The same things were measured in two ways. Each way mixes the same 11 hidden numbers, adds some noise and spreads widely along 6 directions of its own, which tell nothing about the thing.
In the rows, zero is written as 128.
Some things both ways: the first way, then the second way.
[156 128 122  84 181 125 115 129 153  86 148 156 129  90 127 195 122 146
 117  96 175  53 111 135 136 164]
[154 131  66 128 181  89 132 125 138 133 123 147  68 148 132 128 137 121
 120 166  76  64  68]

[113 144 123 129 166 149  99 122 121 111 174 141 107 175 122 179 109 111
 135  99 104  96  88 172  81 202]
[148  93  83  78 167 117  81 141 159 127 109  95  75 135 101 114 128 155
 147 130 106 105 100]

[138  93 110 116 151 168 147 113 162 113 101 115 134 109 119 132 118 177
 116 144 205 133 131 119  87 158]
[197 151  70 154 123 164 114 145 130 117 152 162  87  38  92 148 136 103
 117 135  71  51 129]

[146 140 148 158 121 154 158 111 106 155  87  39 153 107 153 124 138 106
 143 120  72 178 128 171 101 129]
[171 127 184 153  64  76 112  74 159 108 145  76 146 126 152 171 115  77
  74 123 146 166 107]

[135  73  88 100  96 159 155  92 159 128  86 135 164  72  80 122 142 173
 126 146 201 118 172 118 111  74]
[127 125 193 175  68 124 183 107 119 129 165 133 146 107 158 160 119  82
 138 143 142 104 142]

[138 163 101  92 215 156 158 161 131 127 107  96 146 113 113 152 132 132
  82 124 143 124 109 117 112 143]
[112 135 217 159 120 133 132 126  84 148 121 106 139 154 178 103 146 197
 178 161 119 116  82]

[141 139  70  78 107 139 135 123 133  66 154 179 146 119 112 188 130 139
 124  94 175  68 118 141 137 175]
[190 157 130 133 103 121  77 109 147 124 115 103 135 132 129 135 127 128
  93 125 126 172  82]

[157 106 115 100 169 149 124 115 145 135 140 119 113 149 113 127 101 139
 160 106 157 112 119 119  84 167]
[120  79  48 131 192 171 139 146 132 128 111  82 144 168 134  82 170 142
 147 105 141 131 148]

[107  81 104 111  85 113 108  92 145 116 141 165 139 112  94 164 124 149
 129 130 194 118 130 165 110 149]
[164 183  72 119 133 128 107 131 166 127 127 142 114  97 103 150 134  97
  59 123 131 133 116]

[114  94  81  88 147 195 184 124 147 129  98 130 120 123 130 128 128 181
  94 117 186 119 127  81  96  98]
[108 160 118 100 122 136  68 130 124  98 118 123 168 117 153 128 142 163
  96 130 164 192  96]

[152 125  86  83 184 120 151 124 148 118  71 119 200 126  70 139 144 129
 113 175 155 127 140 151  82 151]
[172 170 103 111 128 113 132 114 142 119 103 144 123 112 133 107 132 116
  89 122 113 173  64]

[106 104  91 105 102 183 142 126 163 143 107 120 117 117  91 144 134 153
 124 115 179 137 146 114 104 100]
[118 213 101 117 144 196 133 143 118 123  70  90 145 131 131 112 170 131
 112 110 104 180 113]

[123 114 118 137 187 169 127  92 143 165  50  55 176 128  73 101 134 126
 112 167 144 205 121 148  63 112]
[ 89 119 151 143 145 131 142 155 118 142 119 155 138 108 117 114 142 120
 124 128 119 146 154]

[110 128 107 142 157 160 141 178  86 134 158 114  83 173 172 138  90 112
 163 123  86 132 108 143 132 170]
[130 162 178 117  84 110 135  56  92  75 130 170 156  82 146 124  83 127
 150 114 100 120 140]

[142 149 118 115 173 129 106 139 128 139 125 125 149 129  74 170 161 109
 166 114 114  57 128 135  89 143]
[155 180  89 122 131 120 138 117 124 111 106 153 100  92 112 142 121  77
 101 125  64 121 105]

[131 126 126 103 148 117  99  84  87 162 123 140 121 140  70 163 118 118
 163 103 102 125 152 126  92 118]
[131  77 156 123 166  47 143  92 114 130 146 200 114 107 130  83  93 164
 133 139 100  77 114]

[155 127  67  62 124 153 168 101 166 169  72 111 173  99  36 113 130 154
 109 152 175 138 179 115  97  77]
[132  88 181 136 123 101 131 115 146 157 142 106 108 158  93 112 128 127
 186 129 140  69 123]

[148 140 132 144 121 164 165 152 127 182 112  73 111 118 129 113 138 112
 145 104  88 136 145 128  99  98]
[ 77 106  85  75 170 108 119 124 131 126 100  95 114 184 144 105 140 150
 144 112 132 132 131]

[149  88 108 123 120 152  85  66 157 121 102 127 145 133  78 117 100 122
 142 130 185 187 130 163  91 132]
[175  68 133 187 136 128 131 124 163 133 145 112 125 136 100 124 128  95
 141 133 134 116 169]

[123  88  96 119 112 140  82  90 149 133 158 121 149 125  57 114 132  93
 134  80 179 180 109 152 100 123]
[103 170 155 149 110 148 167  87  99 134  88  91 161 203 158 125 138  98
 141 105  93 166 153]

[133 135 131 190 141 215 134 116 136 141  85  65 120 131 134 101  91 127
 126 173 108 193 132 177  92 133]
[127 155 143 124 123 198 139 181 114 136  82  79  70 105 107 119 161 127
 201 131  71 114 114]

[116 127 111 126 206 170 136 146 121 133 140 116 123 137 118 138 115 129
 108 130 116 116 105 138  98 145]
[ 55 157 166 112 119 153 182 144  64 150 107 166 137 129 168 113 130 153
 164 125  97 131 146]

[177 125 159 137 112 116  89 101 102 127 194 150  73 134 160 163  96 114
 199  51 100  63 113 149 120 172]
[143 156  70 120 144  96 127  88 138 106  94  71 119 191 183 120 150 112
  93 121 119 163  82]

[127 135 121 141 153 201 163 162 180 150 117  73 104 106 135 121 111 135
  85 135 147 151 124 147 106 114]
[ 90 219  76  83 148 168 128 156 114 147  74 113  77 140 114 136 155 123
 132 114  65 111 128]

[155 110 159 149 166  94 162 165 126 185 105  94 112 129 151 108 127 104
  89 143 115 185 123 156  85 127]
[105 129 108 122 143  89 138 104 131 142 146 151 131 175 211 110 131 195
 101 139 176 126 132]

[158 120  95  63 125 146 144  97 116 160 114 144 105 118 105 144  88 153
 169 100 134  92 165  97 138  87]
[159 148 134 186 116 195 152 145 136 153 122  95 188 139 115 113 171  97
 120 113 169 176 130]

[131  97 101  95  93 171 138  99 150  91 121 153  96 106 162 172  83 170
 124 104 188 131 138 133 151 131]
[123 104 146 136 155  60 111  90 149 112 136 143 149 143 158 108 117 153
  84 141 156 159 123]

[104  99 125 152  98 151 125  96  87 174 103  92 130 120 110 121 140 114
 165 102  99 172 142 130  99  81]
[111 121 131 121 139 132 117 119 130 107 112  99 178 135 151 114 138 134
 104 123 156 194 114]

[145 110 106 111 190 179 102 106 133 107 166 150  85 167 137 133  61 153
 146 107 164  94  89 125  99 184]
[ 90 127 179 157 105 163 173 129  72 127 115 131 125 140 155 109 145 131
 222 133  93  99 145]

[149 164 125 122 192 112 137 192 127 181 119  92 131 124  83 131 132  75
 112 144  93 147 136 156 118 117]
[133 177 100 105 185 119 127 113 124 148  89 117 112 173 142  87 131 180
 124 134 114 125  93]

Other things, the second way, with their names:
Q64: [ 67  77 126 107 152  83 164 117 100 109 146 178 104 127 127 121 111 106
 197 150 107  44 128]
Q156: [ 84  91 166 132 106  69 137 100 139 136 154 159 156 137 139 142  89 103
  97 105 170 155 213]
Q591: [ 76  98 170 111 143 134 129 118 122 132 122  57 177 161 162 102 144 176
 135 113 181 159 139]
Q177: [191 184  81 180 134 226 164 140 122 149 128 105 150 117 142 116 175 141
 122 131 123 106 109]
Q668: [139 150 126 117 125 168  91 161 151 137 113  94 145 100  94 149 128 115
  99 123 149 178 133]
Q924: [138 115 131 138 112 180 113 152 149 121 130  67 149 128 137 135 150 131
 147 134 183 161 125]
Q102: [101 184 109 101 125 182 116 155  86 143  86 117 108 149 121 123 161 144
 171 117  66 111 101]
Q103: [125 148  51  91 185 134 112 122 125 116  99 127 136 172 165  89 138 184
 124 134 145 153  92]
Q611: [151 185 119 102 108 164 135 144  98 136  97 128  99 123 144 130 133 145
 161 145  82 121  54]
Q965: [122  97 109 110 147 100 143 109 128 106 134 218 130 100  97  99  95 113
 153 121 108 103 152]
Q187: [ 52 103 165 134 130 129 177 165 107 177 115 131 119 181 163  98 162 146
 169 127 144 140 143]
Q472: [170  85 153 148  86 135 112 101 122 100 143 103 106 129 122 144 111 107
 206 135 102  77 125]
Q792: [ 96 150 174 140 118 164 174 129  79 152 108 148 150 159 163  89 150 166
 178 129 109 134 116]
Q283: [131  69 154 164 137 100 147 107 111 160 153 181 117 148  90 107 108 119
 175 110  87  49 195]
Q943: [109 130 150 139 120 125 170 134 123 156 130 173 146 124 122 109 138 117
 122 116 129 135 138]
Q378: [133 175  79 159 155 199  88 159 167 130 129  96 157  99  89 147 160 122
  74 115 171 145 199]
Q835: [118 120 147 138 124 116 128 140 142 136 133 177 135 102 105 125 116 112
 116 131 139 149 156]
Q289: [ 85 108 181 161 151 114 139 134 106 115 119 145 130 111 126 111 130 124
 161 149 107 123 146]
Q596: [ 82 165 197 101  84  92 159  91  98 119 123 140 100 125 144 142 103 115
 179 133  94  78 119]
Q422: [151 101 138 157 100  85 141  82 127 105 184 150 108 107 127 163 111  87
 150 147 107  16 127]
Q205: [154 162  95 106 134 161 122 112 142 130  91  61 148 168 145 112 145 140
 111 101 140 178 107]
Q992: [111 206  91 114 168 122 167 137 109 135  83 175 105 135 156 114 141 127
  97 159  80 146  69]
Q221: [125 107 192 165 162 111 173 145 103 185 128 189 114 143 126  86 120 169
 166 171  95  88 106]
Q777: [176 198 113 155 119 114 114 107 145 116 144 159 103  80 131 161 124 113
  70 155  99  95 102]
Q831: [ 74 129 143 112 149 107 165 127 120 135 106  98 129 162 203 102 154 166
 113 136 147 166 101]
Q184: [161  97 110 134 171 109 107 114 157 130 143 119 119 102  92 124 104 132
 109 130 123  89 156]
Q394: [111 143  78  63 169 138  87 138 127 111  75 105 126 151 121 100 140 156
 133 116 110 174  83]
Q667: [158 176 104 131 149 163 118 151 151 122 114 108 129  79 124 120 159 137
  87 142 141 150  84]
Q153: [ 83 160 162 106 113 105 136 125 133 138 126 136 130 124 158 137 117 141
 103 128 158 155 148]
Q420: [ 65 104  87  89 185 124 163 181 111 178 105 149  82 170 139 100 154 156
 152 141 103 101 109]
Q294: [108  79 190 185 100 147 164 138 118 144 156 132 134 139 139 126 142 122
 187 144 144  97 168]
Q859: [ 96 174 138 110 120 176 141 158 115 131  87 113 132 112 128 123 149 123
 133 117 116 178 126]
Q263: [105 116 139  96  85 131 203 134  95 152 132 204 126 102 139 128 100  97
 158 109  98 119 141]
Q106: [129 158  89 122 137 142  96 132 131 129 117 121 148 132 136 135 137 136
  84 114 141 167 142]
Q754: [ 99 155 142 109 115  95 154 103  98 122 101 136 129 168 205 116 129 145
 124 137 114 171  84]
Q936: [131 153  67 143 173 142 151 133 101 159 116 182 137 132 114 109 124 123
 104 109  87 110 170]
Q544: [127 125 169 151 103 131 166  94  97 120 117  92 157 164 202 106 143 144
 147 127 127 157 105]
Q22: [117  85 137 128 154 156 146 158 126 155 100  92 116 187 109  98 148 127
 212 142 120 120 101]
Q157: [180 126  80 155 134 159 148 113 128 131 125 142 132 139 122  92 155 125
 143 103 104 104 130]
Q600: [ 82 154 145 136 173 137 144 103 102 139 101 112 194 175 141  89 139 154
 115 107 139 166 157]
Q144: [156 134 122 177 131 169 137 129 135 127 142  89 137 106 158 129 147 149
 113 135 149 117 158]
Q491: [151 124  84 105 152 150 104 124 100 106 118 123 103 139 128 102 142 165
 207 147  94  64  57]
Q365: [118 161 128 166 129 136 100 144  95 109 136 213 142  69 111 145 127 112
 109 148  85 131 145]
Q772: [114  75 157 151 110 168 141 132 117 141 149 125 156 130 111 130 107 123
 186 112 151 108 213]
Q656: [105 124 153 146  70 147 174 112 113 124 162 152 159 108 131 166 112  72
 144 116 139 103 182]
Q759: [173  99 136 151 124 130 101 129 149 142 164 107 114  97  96 158 107 120
 126 142 130  67 143]
Q74: [145  54 121 148 127 111 106 132 162 141 163  89 110 154 113 141 140 114
 153 136 158  78 133]
Q953: [148 129 101 128 172  96 109 153 137 153 132 176  80  98 109 126 124 145
  91 155  86  91 100]
Q971: [170 191  84 122  89  98  60  65 125  82 131 158 171 121 116 160 113  83
  64 101 108 154 104]
Q626: [140 168  82  87 115 121  94 106 132  89 116 117  94 127 117 144 144 105
 149 129  88  85  62]
Q628: [174 138 104 145 120 166 101 141 132 139 146  98 146 111 145 149 127 151
 100 143 155 131 112]
Q605: [209  89  77 131 119 145 116 127 173 120 154 101  84  78  98 146 121 104
 129 117 116  72 138]
Q3: [ 90 137  96 139 118  87 187  85 122 132 140 170 154 166 178 128 122  88
  83  99 147 145 189]
Q853: [141 144 136 107 132 110  92 128 130 126 117 162  80  93  68 138 101 115
 148 132  69  88 133]
Q85: [ 94 226 102 114 139 191 151 151 111 148  79  97 146 139 143 121 169 129
  99 106 120 175 133]
Q610: [159 114 140 170 159 109 123 114 157 142 121  90 139 180 145  99 157 148
 109 147 151 147  92]
Q598: [121 180 185 140  62 152  99 123 106 110 136  76 134 125 176 168 137 141
 161 163 156 127  77]
Q874: [ 98 146 127  70 171 111 105 131 136 118  63 102 112 149 127  82 141 162
 125 114 108 194  98]
Q188: [117  43 173 135 112  95 144 107 137 117 163 108 130 143 138 130 112 119
 185 147 161  85 124]
Q548: [139 127 109  78 115 165 100 146 127 121 104  79 121 146 134 126 147 149
 168 131 130 141  55]
Q411: [ 96 161 101 124 132 110 125 127 108 121 130 202 142  93 134 134 115 112
  78 112 115 153 173]
Q744: [142  82  78 106 151 128  93 124 135 119 148 137 111 118  87 126 110 132
 164 119 120  60 150]
Q568: [ 91  90 152 115 132 111 161 125 112 138 121 167 151 116 125 108 105 119
 123 100 118 156 183]
Q829: [105 122 182 152  90 122 132  88 119 113 138 123 161 143 149 137 110 116
 147 115 146 141 185]
Q340: [128 125  90  86 121 131 118 122 130  93 129 152 128  79 109 149  99  99
 119 114 107 122 142]
Q65: [143 169 113 118 151 149 127 116 128 116  73  57  99 158 113 118 156 107
 154 122  61 121  88]
Q462: [119 120 125 112 154  60 105  83 132 121 142 180 138 125 113 113  97 142
  97 116 122 106 149]
Q570: [ 89 130 141 134 154 129 131 149 144 135 115 103 132 135 153 131 131 142
 105 147 161 174 158]
Q984: [148  85 120 152 104  98  89 119 166 121 164 138 125 121 143 161 106 119
  88 129 170 148 194]
Q33: [136  79 208 156  72  95 134  93 127 122 170 111 117 134 133 151 106 107
 195 145 135  57 131]
Q878: [104  71 179 147  78  66 103 120 129 130 189 138 127 128 172 180 101 127
 119 160 170 103 138]
Q873: [ 78 161 162 134 158 128 187  91  83 134 108 123 147 153 169  95 132 157
 146 122  98 101 144]

Some of these things the first way, each followed by its name:
[128  76 145 160  81 158 124  70 125 178 110 113 109 135  98 103 123 133
 158 123 118 185 165 146  51 105]
Q605
[ 91 123 107 138 132 135 125 188 164 133 132  93 119 135 131 154 128 121
 115 146 174 145  91 168 125 180]
Q378
[122  98  72  72 117 221 128  72 154  86 152 182  93 137 109 167  76 179
 141  91 171  84 150 110 115 125]
Q568
[175 188  68  68 168 129 153 191 149  78 139 113 159 117 124 174 121 112
 122 117 165  84 104 146 164 208]
Q283
[143 101 159 197  87 149 145  87  84 173 106  86 132  69 146  93 146 120
 131 104 102 171 142 145 111  60]
Q878
[129 145 140 170 186 191 131 169 147 134 111  87  95 127 160 142  98 109
 113 155  94 137 115 177 124 127]
Q570
[140 137  81 115 151 145 179 171 101  63 145 141 156 107 179 163 103 136
 129 163 105  79 127 180 165 186]
Q263
[131 148 134 136 158  96 156 146  90 185  63  43 173 122 121 128 145  86
 134 161  67 189 131 171 107 127]
Q943
[117 113 128 161  70 168  98  89 120 146 138  85 113 108 113 131 112 114
 166  90 130 182 134 161 124 121]
Q65
[123 153 117 142 123 134 124 158 100 121 171 120 127  97 123 167 131 109
 143 107 107  93 124 166 146 154]
Q759
[150 133 101 101 185 108 126 141 130 117 127 123 180 140  77 148 170 108
 141 115 147  94 108 135  70 180]
Q544
[157 127 110 118 172 119 127 132 130 121 121 135 171 117  86 140 162 108
 126 126 139  91 118 143  90 142]
Q754
[129 111 162 176 137 132 107 138 115 166 135  99  87 140 141 128 111 110
 154 124 110 161 119 162  92 155]
Q144
[164 167 123 162 116 130 156 203 142 123  99 102 144 121 147 150 179  83
 124 132 114 102 117 165 114 149]
Q984
[128 193 126 170 131 137 131 183  89 194  93  65 146 125  86 140 180  56
 150 130  44 137 138 154 115  96]
Q853
[151 152 137 111 175 139 147 173 129 182  71 111 125  86  93 166 171 106
 131 122  93  78 173 105 125  40]
Q992
[117 130  83 102 117 166 153 171 163  77 169 143 110 100 158 179  90 163
 113 134 186  77 118 160 172 185]
Q85
[123  86 146 142 175 102 112 104 103 146 148  84 136 128 142 122 111 129
 145 109 140 156  81 155  87 182]
Q422
[137 126  78 133 120 154 159 179 158 118 101  86 167 114 117 108 147 108
 116 154 167 159 120 156 127 143]
Q829
[129  74 114 151  89  98 109 131 101 139 156 161 115 116 116 112 114 106
 144 128 157 159 137 160 139 118]
Q103
[ 94  92 105 125 167 199 105  82 141 104 152 144  95 165 135 146  62 160
 118 128 153 138  96 160  89 169]
Q859
[124 120  81 115  94 102 129 157 100 149  93 139 164 130  72 145 172  96
 175 146 129 114 157 133 129 103]
Q965
[101 102 102 134  95 127  69 100 125 124 166 154 137 121  49 157 130 112
 156 114 161 133 137 169 108 145]
Q184
[115 107  87 150  84 143 148 135 136 141 109 101 177  82  83 106 148 129
 124 174 163 151 148 171 123 112]
Q596
[ 92  60 126 150 111 145 112  65 129 142  95 114 135 111 108 119  89 164
 122 177 179 211 138 176  95 134]
Q667
[101  94  92 109 114 201 141 116 123 118 159 169  86 138 125 158 119 161
 159  86 136  59 144 102 105 108]
Q340
[122  71 103 134  85 171 114  85 103 116 192 162  73 131 148 119  58 155
 162  90 161 138 124 137 136 146]
Q744
[120 165  90 105 179 138 163 206 163 125 118 127 153 133 101 178 162 120
  97 163 128  48 116 156 104 159]
Q153
[136 159 155 157 156 179  93 119  82 187 109  89  71 139 127 156 113 107
 198  87  53 101 135 114 119  87]
Q289
[163 124  87  80 156 143 159 112 172 117  99 112 184 103  86 132 149 152
 110 131 193  99 125 126  83 152]
Q74
[134 147 115  87 182 114 100 106 106 177  87 138 149 111  29 166 146  94
 113 116 112 141 160 123 111  54]
Q221
[152 158 117  78 144  93 116 133 129 145 109 130 142 122  86 194 155 106
 142  89 135  90 129 130 117 138]
Q610
[151 153  91 100 204 167 154 191 154  64 144 127 122 128 177 174 101 148
 114 136 160  50  85 144 147 212]
Q411
[131 120 110 109 146 132 138 127 164 118 102 123 173 106  80 163 167 144
 116 146 171  90 130 148  78 153]
Q831
[144 107  99 113 117 160 161 113 167 115  84 114 173  55  90 133 144 158
  87 151 192 136 158 147 122  90]
Q420
[120  70 105 117 189 163 117  95 133  76 189 168 110 127 140 133  61 163
  91 123 188 136  92 160 110 186]
Q628
